The rows of a group lie close to one hidden flat surface of 11 dimensions, which may be shifted away from zero. Surfaces can cross.
In the rows, 128 means zero.
Some rows, each with its group after it:
[119 137 117  72 131 120 118  88 155 106 107 107 156 124 130 147 157 139
 125 113 100 123 132] => J528
[172 139 128  85 109 132 106 143 126 136 115 152 155 142 120 152  96 120
 130 146 122  78 136] => J670
[144 139 105 128 127 114 117 130  73 158 132 121 141 134 131 142 144 105
 172 163 169  92 150] => J694
[112 133 146 107 155  89 106 153 127 188 150 113 162  82 129  86 105 134
 114 152 165 144  98] => J645
[151 141 102 158 143  85 131 113 102  89  80  99 108 121 163 158 179 151
 157 118 133 104 141] => J645
[113 141  98 143 142 179 153 103 114 107 210  98 191 135 141  54 127  57
 118 150 125 105 161] => J854
[147 107  93 130 149 115 154 118 108 113 106 116 115 152 120 185 117 116
 162 122 141 144 111] => J854
[ 82 165 113  92 127 102  75 191 121 157 153 133  98 117  94 143 123 116
 114 154 105  91 101] => J670
[125 104 168  82 193 182 174 127 165  64 117  19 134 142 117 105 166 119
  54 119 152 123  98] => J383
[100  98 167  69 214  85 159 184 128 100  62  87  82 115 108 158 128 126
 127 142 168  96  83] => J694
[191 133 113 132  80 142 101  61 113 137 121 162 195 141 165 105 116 137
 182 155 143 107 197] => J854
[145 127 158 122 138 131 142 178  86 161 122 171 103 144 115 166 112  90
 139 128 156  75 136] => J694
[146 110 101 139  66 113 167 123  91 131  93 148 169 109 105 167 150 116
 155 163 117 102 151] => J670
[126 126 141 151 101 138 133 162 134 142 135 126 146  96 109 113 122 143
  76 136 102 134  96] => J645
[ 80 143  97 146 157  86  94 160 108 133 152 141 178  87 142  74  75 138
 165 174  84  99  91] => J389
[ 73 124 104  25 175 160 109 120 159  87 126  76 121 158  79 149 157 122
 107 120  85 135  77] => J383
[145 172 152 103 122 129  98  70 191 110 130  74 177 100 186 111 160 156
  79 100 101 123 153] => J389
[185 136  93 151 176 151 183 106 117 103 182  66 168 159 163 138  78  48
 119 128 172 112 142] => J915
[172 165  76 117 157  53 115 127 127  83 101 128  87 142 148 145 159 126
 120  75 123 119 145] => J645
[ 92  94 147 159 120 169 133 100  83 122 102 195 146 137 133 104 144 143
 209 147  98  94 153] => J694
[122 151  81 152 105  80 118 128  85 146 134 126 143 104 142 142 148 119
 162 154 125 107 142] => J670
[143 124 157 140 119 144 146 111 135 132 112 130 128 128 137 146 138 135
 123 111 133 137 140] => J915
[135 120 108 110 141 102 136 130 114 121 117 129 146 122 115 108 148 123
 123 125 134 130 127] => J915
[165 134 133 171  69 121 142 150 129  98 104 158 109 119 127 114 140 142
 100 131 119 101 166] => J670
[129 145 124 142 155  92 119 151 101 147 121 152 124 119 134 121 154 137
 119  94 114 120 113] => J645
[155 170  80  99 103 125  79 116 108 123 142 151  98 170 125 142 166 111
 142 113 122  96 174] => J528
[137 131 134 144 162 105 119 123 132  73  86 144 103 136 159  99 126 153
 154 115 122  99 148] => J528
[129 130 136 127 133 165  84  81 117 148 136  95 144 143 153 132 143 152
 167 145 153 131 129] => J383
[100  92 145 184 131 127 189 146 104 136 151 106 134  93 131  94 102  98
 158 196 191 128 143] => J670
[157 102 106 131 157 162 165 122 107  99 136 102 155 154 104 106 141 111
 102 117 137 142 109] => J389
[109 136 131 133  95 115 131 152 161 123 128 157 105 111 112 128 123 138
  91 106  80 143 121] => J528
[ 91 127 177 110 175 152 143 106 168 168 173  99 144 120 163 139  80  93
 139 121 150 150 113] => J694
[ 45 101 149  86 181 111 134 164 141 145 133 139 113 114  97 122  79 116
 147 152 120 141  74] => J389
[ 92 101 109  79 158 141 157 135 142  88  95  49 128 129  79 185 169 136
  90 126  97 149  58] => J915
[125 135 117 172 113 111 155 104 125 177 157 160 151 117 152 151 114 106
 138  92 111 169 130] => J670
[114 132 118  91  96  64 118 138 131  99  43 131  86 101 113 177 187 170
 142 139 114 103 143] => J670
[177 140 127 102  80 195  79 152 102 176 154 134 137 167  86 151 133 132
  82 129 131 120 108] => J389
[134 107  96  95 120 111 160 132 131  94 120 148 118 145  96 134 109  89
 143 143 136 126 152] => J694
[127 118 122 130  95 112 150  99 140 154 128 110 180  95 134 146 120 126
 139 149 132 152 135] => J528
[149 139 130 126 144 127 134 144 148 131 155 142 155 125 127  88  93 114
  79 100 105 137 113] => J645
[ 91 150 147 158 139 101 113 109 185  49  96 124  87 107 184 111 125 172
 146 120  78 108 148] => J383
[125 169  54 152 186  84  80 134 105 102 147  59 136 121 166 131 118 138
 156 149 119 106  82] => J854
[156 138 121  97 124 139 105  97 125 147 120  73 220  97 129 105 191 164
  71 122 106 129 103] => J645
[ 96 140 152 145 135 134 138 155 135 142 163  90 121 100 128 102 158 118
  78 126 134 131 119] => J854
[109 114 192 114  78 122 146 128 171 133  97 205  69 123 114 130 127 137
 128 101 131 149 183] => J854
[101 104 115  83 136 144 173 165 183 121 166  68 123 119  69 143  74  92
  57 142 133 193  67] => J915
[ 58 119  82  21 204 117 131 103 128  63 126 121 181 140 102  87 154  95
 154 124  60  89 119] => J528
[107  91 132 166 140  95 168 115 150  66  60 124  88 115 152 180  98 159
 194 145 118 134 118] => J915
[147 121 145 100 128 147 119  99 132 146 127 107 173 126 138 110 134 134
 125 138 149 131 139] => J854
[133 117 110 109 131 108 156 121  97 135 117 151 122 145 106 147 156  98
 156 117 144 126 155] => J915
[115 135 113 106 100 137 106 114 136 147 154 120 163 119 125 115 131 125
 125 145 111 134 135] => J528
[ 81  99 132  81 126 127 147  97 124 121  85 156 137 124 103 152 179 137
 167 120  94 132 139] => J915
[155 143 100 137 139 121 110 121 119 121 148  49 125 131 138 121 164 134
 100 136 175 149 118] => J694
[127 137 110 113 152  93 160 146 129 138 148 105 133 113 121 139 120  85
 103 117 144 138 118] => J528
[136 129 161 104 143 134 109 127 143  97 104  55 128 109 133  78 167 160
  99 162 176 108 138] => J670
[ 80 159 127 150 170 120 155 159 180  65 160  65 135  81 147  82 140 127
  32  94  51 119  84] => J854
[141 160 135 175 121  91  96 116 125 133 128 167 149  99 184  78 124 158
 144 118 113 109 159] => J645
[ 93 144 137  57 157 131  94 113 147 166 141 100 114 138 110 142 183 142
  95  76 117 175  98] => J670
[129 112 117  64 152 150 122  84 158  90 117 126 139 165 119 129 112 124
 144 118 118 139 133] => J854
[153 139 141 125 160 114 128 116 138 132 126  93 147 116 156 115 133 129
 115 123 164 125 129] => J528
[105 119 106 141 186 128 156 122 135  62 131 100  98 150 155 136  87 101
 178 141 136 111 126] => J383
[173 118  78 147 138  87 177 120 111  83  96  99 185 114 137 143 120 113
 126 143 120 106 121] => J383
[206 147 111 200  81 154 129 110 109 123 158 175 205 130 162  59 102 126
 105 121 103 103 173] => J528
[105 128 107 117 111 114 154 142 143 120 139 153 144 114 104 124 121 103
 106 118  80 139 122] => J528
[158 131 143 134 133 119 126 118 141 125 115 115 184 102 159 117  97 147
 116 141 122 108 116] => J854
[112 153 125  92 130 134 148  98 142 137 164 107  95 148 132 155 177  69
 113  88 153 141 177] => J389
[137 117 121 109 132 152 133 130 134 101 117 112 130 141 105 121 151 139
  89 108 108 141 109] => J389
[ 79 145 155  75 120 119 128 140 161 158 132 124  87 118 104 165 177 118
  85  87 106 150 121] => J389
[ 94 124  89 158 128  98 140 132 113  95 122 138 134 112 138 128 117 123
 168 150  94 106 128] => J383
[ 85 137 131 111 136  90 102 119 172 126 135  74  85  98 138 113 148 159
 121 135 157 179 123] => J694
[178 136 112 145 108 150 112 119 138 110 144 188 142 162 144 106  63 118
 143 126 112 110 164] => J854
[160 169  41 128 134  90 136 110 128  91 151  58 162 123 149 155 131  95
 115 133 126 118 131] => J694
[115 113 103 127 138 146 151 136 136 101 154 182 146 156 120 124  44  83
 162 139  91 114 129] => J854
[124 142 110  46 134 153  89  92 139 162 159 179 144 176 110 146 119 101
 145  88  93 141 138] => J670
[107 130 131 112 147 149 125 132 131 139 167 115 135 133 113  78 147 115
  92 113 131 147 124] => J389
[ 78 139 151 163 123 187  99 112 158 140 200 145  93 147 140  73 107 128
 125 109 110 175 134] => J694
[111 153 147  85 106 101  86 143 152 186 151 107 111  99 118 121 145 131
  97 139 171 153 137] => J694
[167 105 116 169 139 148 186 126 125  92 108 108 146 142 127 160 111 122
 107 104 109 139  99] => J383
[183 141  83 177 131  99 157 155 103  37  89  93  49 156 131 145 171 125
 112 118 162  99 158] => J670
[130 118  88 162 144 109 135 174  85 124 135 159 113 139 108 130  89 109
 159 147 125 115 103] => J389
[143 100 104 171  98 172 161  83  97 174 155 139 165 146 119 162 137 115
 146 101 126 193 114] => J854
[157 111  96 183  75 138 165 112 104  84 112 148  91 156 132 163 125 107
 181 154 144 112 184] => J645
[ 87 103 180 134 115 126 162 172 119 153  93  94 109  77  82 126 201 159
  68 129 139 148  91] => J383
[110 101 113  44 135  94 154  84 159  75  58 119 154 120 113 157 154 131
 167 141 111 118 151] => J383
[101 108 208 131 156 134 128 143 116 181 106 141  82 120 126 131 159 156
 129  99 173 151 111] => J645
[138 138 164 108 104 189  71 133 104 193 174 133 165 135 108  54 156 139
  93 152 163 123 135] => J694
[128 111 149  80 149  48 183 138 115 115  35 190 133  95 102 129 206 141
 108  57  90 112 145] => J528
[137 161 139 183 103 138  89 150 139 126 145 163  70 140 154 112 111 149
 121 111 120 123 143] => J383
[175 155 113  84 129 164 104  87 131 125 147 112 166 164 134 119 156 111
 100 102 126 110 154] => J528
[ 80 148  74 158 164  99 130 104 153  83 148  46  79 121 158 166 155 131
 134 104 103 174  96] => J694
[108 130 163 189 152 131 128 167 110 128 121 107  79 112 147 127 136 151
 124 133 144 114 100] => J645
[132 132 139 145 135 174  97 111 108 125 130 135 145 145 146  96 150 152
 137 125 116 107 131] => J915
[166 126  86 208 104 162 151 135  75  79 114  95 104 155 134 164 169 125
 131 136 124  93 133] => J645
[ 86 154 158 170 141 171  70 119 147 122 164  99 103 129 176 101 100 153
 153 159 124 107 125] => J915
[160 162 103 169 118 151  98 149 110  92 155 130  48 183 142 125 138 113
 125 121 148  96 160] => J383
[ 80  76 176 139  88 144 198 168 125 153 106 108 118  81  67 135 169 131
  83 154 146 163 108] => J670
[143 165 132 173 119 112 132 122 109 134 134 138  71 143 172 185 153  98
 157 105 150  91 181] => J915
[106 149 106 136 162 119 146 107 133 105 174 110 156 117 154  74 143  97
 113 108 111 131 148] => J389
[153 143 132  67 179 107 122 128 155 138 147 137 131 141 127  98 117 110
  87  75 144 153 123] => J645
[118 113 178  96 179 157 146 131 163 108 105 103 132 126 120 116 155 153
  62  73 104 141  88] => J915
[205 139 131 151  96 127 136 144 119 137 129 143 166 122 129  97 111 124
  73 122 144 116 146] => J383
[ 73 104 154  24 129 156 112 100 140 178 124 106 147 131  88 166 152 122
 150 153 147 147 115] => J389
[126 140 126 105 117  48 164 139 171 134 129 145 127  82 133 120 106 101
 102 115 139 153 154] => J915
[114 136 120 105 160 145 127 147 145 110 148  93 142 132 109 114 136 120
  71 105  95 134  86] => J389

New rows. What belongs after each?
[153 132 102 174 134 122 143 141 125 108 134 140 138 132 143 135  82 121
 122 117  98 130 108] => J383
[135 116 106 199  91 170 155 133  86  95 130 135 107 153 120 149 141 116
 154 149 112 104 140] => J645
[ 84 147 108  95 142  67  92 146 143 122 143 143 157  87 140  66  96 128
 146 171 111 105 133] => J383
[ 90 138 133  93 139 115 115 134 142 147 142 149 103 129 121 128 120 116
 141 121 123 139 129] => J670
[102 152 148 150 122 137 104 142 123 157 150 159 107 129 141 125 129 127
 133 118 108 110 136] => J694
[144 133 121  87 140 146 111 143 113 141 125  57 166 120  99 140 171 133
  73 141 134 112  85] => J670
[201 146 176 123 134 171  80 108 170 123 125  68 156 136 168 113 106 177
  76 131 165 123 118] => J389
[108 119  99 203 143  90 182 181 102  69 120 146  55 126 130 133 109  92
 155 136 124 105 137] => J383
[127 160 171  77 149 107 111  76 198 123 104  45 137  98 188 164 153 155
 111 115 149 126 144] => J389
[ 98 156 152 100 133 115 113 151 180  89 125 118  74 115 128  95 158 141
  72 103 108 114 143] => J854
[136 100 125 106 196 103 163 146 139 145 122  69 208  93 120 141  75 131
  89 133 123 161  30] => J383
[154  87 156  90 112 163 132 133 118 133 125 164 145 144  86  58 118 121
 126 163 176 129 160] => J694
[126 143  91 144 113 108 105 110 125 113 125 151  93 139 142 142 137 139
 162 115 110 142 142] => J854
[139 121 140 127 106 107 130 126 117 165 121 146 127 116 126 126 130 130
 147 140 169 141 150] => J645
[125 109 133 139 120 130 135 126 144  80 103 154 103 129 111  69 160 165
 106 102 104 152 137] => J389
[127 105 139 128 159 133 133 149 131 112 120 117  92 142 113 107 121 135
 130 130 168 144 110] => J389
[173 167 116 195 108  97 148 139  92 177 159 131 148 105 164 147 141 103
 104 101 144 117 148] => J389
[116 135  87 130 152 115 109 112 122 113 167  70 115 133 144  97 129 110
 156 162 179 145 138] => J694
[105  95 164  94 106 198 120  96 172 104 111 134 143 145 102 119 126 167
 117 130  87 150 109] => J528
[142 162 112  55  90 181  41 116 142 129 130  85 143 152  94 136 192 169
  73 130  95 111 113] => J389
[115  86 197 139 128 146  67 138 108 204 122 150 178  86 119  15 114 204
 148 190 188 157  97] => J389
[167 113 138 148 116 159 140 127 121 133 136 143 145 143 121 105 120 124
 104 117 135 141 131] => J389
[ 75 121 158 143 163 115 129 144 145  90  85 125  83 111 139 136 148 171
 129 106  81 120  93] => J694
[185 112 212 146 186 133 133 200 131 191 122  94 147 109 142 144  22 139
  81 154 207 117  48] => J854
[148 151  71 214 106 117  97 156  53 155 141 120  93 140 133 179 148 139
 154 136 123 125  96] => J383
[118 104 127 146  90 105 182  98 115 130  90 138 161  95 130 158 158 126
 161 138 118 130 157] => J854
[ 55 122 138 155 157 171 130 122 155 102 171 125 150 125 144  80  88 129
 134 139  67 133  95] => J383
[182 117 170 152 119 169 124  85 144 113 109 148 144 146 166  98 109 153
 146 117 155 124 168] => J528
[ 99  96 172 109 104 145 123 144 149 162 111 199 149 118  98 120  65 154
 142 146  93 142 104] => J389
[164 104 135 136 102  97 192 142 108 104  81 185 153 116 131 153  76  89
 185 176 145  58 187] => J854
[107 144 109 166 191 105  89 126 100 132 118   6 136  98 171 152 168 180
 142 153 147 126  52] => J383
[188 151 161 166  69  89 118 115 135 169 103 131 153  77 160 115 160 175
  88 111 148 143 157] => J915
[136 149 170 139  83  80 140 130 183 161 129 123 130  67 154 133 111 146
  87 126 145 159 145] => J915
[165 132 104 124 135  76 106 108  95 115  77 148 197  93 140  56 185 180
 126 119 111 111 140] => J915
[164 143  99 172 100  98 154 158  89 114 113 128 120 115 124 157 147 109
 119 133 130  88 141] => J854
[164 160 135 154 112 133 130 125 164 115 145 152 132 138 164 143  75 115
 109 106  99 110 151] => J389
[ 83 136 198 107 187 155 113 105 154 127 136 119 116 131 168 103 136 137
 140 103 132 111 135] => J915
[ 97 126  95 144 103  89 113 167  76 179 122 180 160  97 103 151 109 132
 175 172  89 104  98] => J389
[164 124 134 184 181 123 124 109  33 193 145 144 162 143 178  99 135 106
 201 135 205 104 150] => J645
[177 113 128 195 112 122 126 110 120 176 107 138 133 127 152 190  97 175
 136  88 126 196  75] => J854
[ 96 114 150 182 156 170 130 113 134 143 173 127 170 125 164  93  62 134
 152 146 113 148  97] => J383
[160 138 135 138 117  86 105  84 120 141  91  69 144  98 178 127 167 167
 172 166 206 122 168] => J645
[126 109 138 136 155 155 162 138 139  86 142  81 133 129 123  85 128 110
  97 150 157 122 123] => J670
[188 157  70 194 133 163  67 148  75 119 198 135 193 150 149  30  78 129
 116 166 118  83 116] => J389
[118  94 131  60 147 129 166 121  99 131 106 105 150 138  96 148 140  84
 164 179 183  95 149] => J854
[122 112 108  88 196 105 168 129 140  71 128  69 176 112 132  84 101  92
 123 163 150 100 123] => J383
[128 132 105 128 140  63 167 190 120 125  82  92 147  83 116 225  99 118
 109 153  98  84  62] => J670
[162 121 161 152  91 156 135  47 158 139 127 146 144 133 171  99 143 151
 145  97 157 178 190] => J854
[205 135 138  90 139 146 106 153 149 145 145 139 102 178 110 142  74 112
  75  97 175 150 114] => J383
[116 137  60 153  89 139 104 131  55 139 151 143 130 148 104 138 167 110
 173 162 110 104 143] => J383
[108 123  71 117 114 148 119  90 100 140 157 126 166 148 110 139 154 113
 161 130  90 148 123] => J854
[107 173 124 121 125 142  98 131 177 137 204  61 157 103 150 106 102 110
  68 148 116 129 115] => J915
[108 143 124  95  99 157  75 123 160 109 149 174 144 141 121  97  90 144
 133 146  73 111 132] => J389
[126 131 115 112 163 148  91 138  78 170 183  74 125 152 119  95 140  95
 150 172 222 121 131] => J694
[ 94  88 166 153 171 104 164 149 111 175 109  79 141  82 128 141 118 142
 133 156 177 161  64] => J383
[169 129 164 160 130 159  90 129  89 200 131  72 119 135 141 149 161 158
 117 137 214 151  97] => J383
[150 179  96 144 220 101 163 115 136  45 154 122 123 156 195 114 110  61
 118  60  93  67 159] => J915
[108 107 127  96 127 140 152 123 122 129 120 141 124 140  96 146 148 114
 137 114 119 140 130] => J915
[ 79 150 103 129 158  94  95 127 107 137 152  77 103 114 145 115 169 123
 159 155 163 130 129] => J854
[161 115 134 182  98 177 154  85 115 165 163 130 175 134 146 120 132 122
 119 103 137 179 140] => J854
[181  98  59 154 161 162 148 112 118  25 106 111 245 141 128  67  78 155
 114 145  41  99  73] => J389
[175 134 151 101  89 177 153  71 197 105 134 152 196 136 138 126 105 124
  66  69  61 145 150] => J528
[ 94 128 144 126 171 132 127 109 145 136 162  86 175  98 163  85  99 121
 139 154 137 132 119] => J854
[121 105 148  39 125 137 132  73 162  93  83 146  91 167 117 153 140 121
 186 136 161 125 197] => J383
[ 63 131 121 102 159 114 125 123 160  75 133 112 146 103 139  74 123 125
 140 155  86 103 132] => J383
[154 114 107  50  97 123  92  79 104 137  81 146 146 152 105 155 164 141
 195 157 155 109 173] => J854
[132 116 100 200 123 142 178  91  94 149 163  90 208 104 160 123 131  98
 143 142 129 142 128] => J854
[122 140 107 142 173 138 104 151 139 128 163  99 110 141 129 136  98 133
  95  99 105 157  58] => J854
[ 95  99 154  85 134 142 111 149 133 102 113 166 120 133  86  32 123 144
 143 170 140 112 146] => J694
[149 148  86 145 110 113 100 129 111  86 121 141  60 162 131 128 156 126
 151 126 142 108 171] => J389
[ 89 133 100  80 123 115 141 102 149 196 215 114 112 145 124 168  81  38
 172 153 200 179 163] => J694
[152 108 172  93 183 163 139 111 175 115 133  94 121 159 139 113  83 126
 104 107 173 154 113] => J854
[ 82 114 132  71 135 112 147 125 165  70  89 129  83 133 106 130 156 122
 143 130 110 113 153] => J383
[160 137 123 152  92  94 121 150 109 160 147 163 181  91 135  65 101 122
 118 159 144 111 154] => J383
[163 125 208 118  54 143 105 206 108 205  99 133 108  95  78 143 152 159
  62 176 189  98 124] => J670
[128 119 136 144 159 119 112 166 129 108 111 114 109 122 116  96 121 165
 102 130 129 135  82] => J389
[ 98 136  66 147 170 129  95 158 115  40 164 141  57 175 110  21 136 121
 143 135 124 122 143] => J389
[112 149 134 115 106 117 110 125 163 152 166  88 154  92 141 117 117 124
 100 151 135 143 129] => J915
[104 101 146 115 181 130 161 143 116 145 144 104 122 131 112 112 125 100
 123 128 171 157 105] => J389
[147 126  95 141 162 135 111 133 106 148 147 102 125 153 132 155  95 125
 144 125 150 153  80] => J854
[ 93 131 126 105 136 131 125 147 149 120 149 136 110 130 105 111 121 121
 107 121 109 142 117] => J915
[130 129 182 116 106 175  68 106  81 221 137 110 124 137 125 106 217 162
 136 140 206 139 151] => J645
[132 139  88 202 110 128 156 139 101 134 166 144 159 120 142 127  96  99
 134 133  97 120 123] => J854
[162 137  48  97 143 123 152 147 120  75 157 130 193 147  96  97  88  71
  98 134  82  98 114] => J383
[174 120 137 155 134 155 139 125 137 106 133 127 133 148 137 107 104 130
 106 115 136 131 131] => J389
[116 149 152  70 193  74 109 187 165  92 140  88  72 112 131  57  99 102
  92 157 205  95 148] => J383
[112 108 159 136 158 116 171 155 144 133 135 129 102 125 131 142  70  96
 137 136 159 135 121] => J670
[156  86 157 145 131 140 153 156  86  97  53 152  90 145  95 116 167 162
 132 132 153 106 126] => J694
[165 125 130 153 102 132 123 138 122 117 106 145 114 130 116 103 160 166
  96 105 119 141 128] => J389
[164 118 104 136 132 127 150  91 117 100 113 112 157 138 150 141 126 121
 161 142 140 119 151] => J389
[118 122  93  95 131 106 162 130 122  75 102 120 140 126 112 147 141  95
 143 145 107  83 146] => J854
[112  87 121 116  84 120 152  94 112 113  72 218 155 124 102 122 150 147
 184 126  76 136 162] => J915
[ 92 158  96 137 141 105  70 145 155  78 143 143 165  98 153  49  88 165
 125 150  41  97 106] => J389
[123 137 103  96 136 107 108 110 120 129 139 138 191 108 125  62 154 129
 119 126 105 118 138] => J915
[145 162 101 185 105 133 101 121 102  83 126  91 112 132 159 107 188 147
 121 138 120  83 158] => J383
[177 172 136 156  99 106  57 130 129 140 111 105 108 114 167 128 148 185
 118 140 152 103 144] => J389
[133 105 144 125  80 100 151  76 136 104  57 136 121  99 135 130 207 170
 156 121 136 150 181] => J670
[ 84 126 136  96 168  85 107 139 101 148 111 132  95 120 121 106 163 134
 172 142 166 125 135] => J915
[103 132 134 115 122 131 127 138 149 115 141 160 127 125 122 102 104 115
 124 132  99 112 145] => J854
[ 92  94 150 155  78 164  97 141 157 113 119 184 122 118 102  70  84 188
 140 162  80 155 111] => J915
[ 71 102 170 121  62 132 136 118 122 140  69 155  64 109  94 161 225 164
 156 136 127 134 164] => J383
[117 135 148  71 126  70 108 146 155 180 125 124 139  82 107 108 128 147
  96 133 156 161 111] => J645
[121 152 115 127 104 135 103 149 138 141 150 161 145 130 121 133  96 122
 111 126  74 110 118] => J389
[154 111 161 147 151 119 169 126 140 123  90 127 138 114 142 142 131 146
  96  85 127 148 107] => J645
[167 121 168  76 105 136 101  93 121 194 107 144 154 132 126 153 143 147
 146 131 176 132 155] => J670
[142 132 134 146 125  92 136 136 109 144  94  92 153  88 144 156 149 150
 125 143 138 116 109] => J854
[135 124 137 115 107 146  97 109 106 155 125 142 142 137 125 108 158 142
 151 147 150 123 154] => J528
[114 109 134 117 124  73 175 173 117 113  60 134 108  95 101 193 133 122
 133 146 120  99 110] => J854
[146 112 132 101 117 152 110  93 138 164 122 166 135 163 121 178  92 138
 167 115 125 166 114] => J383
[137 147 147 114 155 115 108 135 101 166 125  96 166 106 151 139 141 129
 130 149 156  83 120] => J694
